The groups are shells around one centre, one inside the other: the same stretched ball of 7 dimensions in 6 sizes.
(in the rows, 128 means zero)
Some rows, each with its group after it:
[ 93  76 182 101 141  79 136 143 150 128 112  81  81] => j_199
[135 135 106  83  87  74 102 117  92 126 103 127 114] => j_199
[120 106 137  88 107  52 107 109 107 157 107 133 112] => j_495
[100 122 128  80  90  73 135 110  82 148  95 127  90] => j_899
[129 104 150  92 129  67  98 136 109 118 127 115 120] => j_199
[160 136 124  91 112  72 102 114 124 139  96 107 128] => j_40
[ 97 133 126 100  92 105 119 146  92  83 124 110  91] => j_899
[128  89 124  81 108  78 119 106 124 131 109 122  88] => j_919
[ 96  52 171  82 144 104 162 128 148 112 112  80  48] => j_40
[ 97  91 186 102 143  78 140 143 142 136 106  77  89] => j_199
[116 164 103 104  66  83 115 107  95 138  97 135 111] => j_495
[137 139 115 123  90  80 100  89 136 140 123 151 121] => j_666
[108 168 123 108  79  73 100 139  85 126 105 121 128] => j_666
[139 152 121 112 100 116 131 110 134 111 106 103 101] => j_919
[ 98 101 185 114 147 105 136 157 138  91 131  75  89] => j_199
[126 158 170 130 127  72 122 108 122 162 115 120 139] => j_666
[102 105 170 119 134  92 122 132 125 107 144 115 101] => j_899
[100 155 137 112  90 100 146 113 108 137  97 112  94] => j_40
[ 94 103 154  92 123 122 153 147 111  79 120  81  65] => j_40
[122 113 193 102 161  88 142 143 129 127 110  70 108] => j_919
[ 99 138 149 107 109 120 152 139 118  99 105  81  80] => j_199
[139 109 132  86 122 101 118 137 127  93 112  88  95] => j_40
[122 173 146 110 104  99 146 124 115 142  81  83 110] => j_899
[138 125 185 123 154  67 101 142 148 134 123  89 141] => j_919
[103  96 179 116 138  79 113 156 156 115 122  80 102] => j_40
[102  48 168  82 142  61 115 128 126 127 132 118  86] => j_495
[142 113 176 105 154  86 141 107 141 146 111  95 111] => j_919
[145 132 113 102 100 102 122  97 130 120 110 121 100] => j_495
[173 179 120 102 104  92 124 104 131 150  71  88 131] => j_666
[119 111 197 126 156  53  95 151 147 139 130  94 141] => j_899
[114 149 152 120 111  97 137 116 123 134 109 107 108] => j_919
[ 85  95 156 109 120 119 140 151 135  76 131  87  65] => j_666
[ 93  93 134  78 104 100 146 123  99 108 112 112  63] => j_919
[144 136 179 130 151  81 116 113 142 140 131 110 139] => j_899
[ 83  88 177 102 130  69 120 152 122 123 122  97  93] => j_495
[ 93 120 140 106  99  77  95 159 107  97 127 110 107] => j_40
[146 121 192 111 165  70 122 134 148 149 106  74 133] => j_495
[124  90 140  89 118  81 122 121 143 129 103 100  88] => j_919
[126 116 131 106 106  79  95 133 133 112 121 113 112] => j_919
[136 193  80 118  51 105 114  98 112 126  92 132 114] => j_666
[114  76 162  96 141 101 138 126 142 104 127  96  76] => j_919
[ 92  79 164  85 123  60 133 119 113 154 108 116  85] => j_199
[ 98  88 204 110 160  81 145 141 147 136 116  76  93] => j_495
[145 165  95 100  76 114 141  91 126 131  79 109  93] => j_199
[128  85 175 120 145  44  84 124 159 150 137 123 133] => j_40
[150 115 129  94 119  98 118 118 140 111 107  96 101] => j_199
[116  89 123  83 103  79 101 141 126 102 113 105  89] => j_666
[ 91  63 211 101 172  87 161 129 140 133 127  86  76] => j_666
[ 85  33 181  92 151  75 127 129 131 111 152 122  71] => j_666
[109 130 127 102  88  58 108 102  96 157 112 150 115] => j_899
[130 120 125  85 110 124 149 128 128  93  95  76  72] => j_899
[152 165 169 112 144  97 128 137 119 122 105  74 137] => j_40
[136 134 146  98 126 122 157 119 133 111  96  75  86] => j_495
[126 130 188 110 150  78 144 123 136 158  97  81 116] => j_495
[141 150 101 110  82  97 120  80 120 135 111 146 108] => j_666
[110  87 149  91 124  73  99 148 115 101 132 109 102] => j_495
[149 161 119  95 102 123 157 100 121 124  81  89  92] => j_899
[ 98  98 170 126 128  86 119 136 159 119 130 101  96] => j_899
[ 77  43 195  89 155  75 142 144 135 122 128  91  67] => j_199
[ 62  71 157  82 111  91 151 138 107 113 115 104  51] => j_40

New rows, each followed by its group:
[121  66 180 102 153  58 108 128 155 139 128 105 106] => j_919
[123  96 140 113 115  68  95 108 138 130 138 143 112] => j_199
[160 145 153 121 133  78 105 110 145 143 115 109 142] => j_919
[ 90  35 154  65 129  75 130 138 124 110 119 101  56] => j_666
[115 183 135 123  92 110 135 128 109 118 100  98 112] => j_40
[122  64 170  89 145  58 125 107 145 158 114 113  94] => j_199
[ 83  72 150  82 118  93 132 143 105  92 130 108  65] => j_495
[110 121 139 109 100  62  93 136 123 131 115 118 118] => j_199
[ 78  73 151  82 112  62 114 135  89 121 132 133  84] => j_899
[122  76 135  86 117  83 125 109 140 127 112 114  79] => j_919
[ 73  84 122  94  82  77 116 116  98 117 134 154  72] => j_666
[104  98 131  84  96  55 105 124 105 141 107 127  99] => j_199
[123  78 149 103 126  68 101 124 155 127 124 113 100] => j_199
[132  79 183  93 160  74 146 102 148 161 107  97  96] => j_899
[119  82 139 102 113  42  77 114 129 142 137 151 120] => j_666
[137 108 208 131 182  88 116 144 162 112 145  80 131] => j_666
[ 96  54 162  94 138  96 135 129 143 100 137 106  63] => j_199
[113 132 142 117 102  88 136 104 144 151  98 111  96] => j_899
[122 155 160 110 120  88 138 128 118 143  92  86 115] => j_919
[ 91 116 173  95 129  93 144 151 102 113 110  81  89] => j_199
[135 140 106  90  84  82 107 120 110 125  95 114 109] => j_919
[122 157  79  93  52  95 114 104  94 120  95 137  97] => j_495
[129 149 125  79  99  86 131 125  85 131  85  99 107] => j_899
[ 99  95 136  89 103  54  98 120  87 133 132 151 107] => j_40
[114 131 186 106 143  75 139 133 116 151 102  85 117] => j_199
[ 96  58 224 111 188  80 125 166 145 100 152  76  99] => j_666
[109 144 147  97 106 101 156 123 113 137  82  84  88] => j_199
[105 132 146 113 105  70 111 112  97 139 130 145 119] => j_666
[105 109 186 110 150 104 148 136 123 108 130  89  93] => j_40
[106 132 197 114 151  87 147 137 115 136 115  84 113] => j_666
[129 115 139  95 122 127 162 107 138 108 103  88  70] => j_40
[117  97 186  94 152  59 118 139 114 141 118  97 118] => j_495
[ 73  60 123  79  89  89 126 135 121  98 118 117  48] => j_666
[119  88 192 108 158  58 105 152 150 134 120  81 120] => j_899
[133 141 121  91 100 101 141  95  99 132 101 122  97] => j_899
[144 159 144 135 114  74  80 135 139 121 128 114 152] => j_666
[145 147 155  97 127  77 136 113 123 161  81  87 121] => j_199
[135  90 152  84 140 103 140 125 139 108 109  82  82] => j_199
[ 95  83 204 110 164  99 151 151 150 111 123  66  82] => j_199
[130 109 175 117 142  38  82 124 126 156 136 132 150] => j_40
[157 171 102 104  85  91 116  92 112 142  92 126 124] => j_495
[107  65 178  86 144  44 126 108 125 173 113 122  99] => j_666
[123 104 145  83 116  73 134 114 129 152  87  97  92] => j_199
[124 143 129 115  99 112 144  98 136 128 104 113  90] => j_199
[ 72  94 145 105 100 103 140 132 124 102 124 112  62] => j_40
[119  48 171  97 148  54 107 117 161 145 129 116  96] => j_40
[117  36 178  88 160  68 125 116 156 133 133 109  81] => j_40
[ 93  90 179  95 142  93 148 134 110 115 125  97  81] => j_199
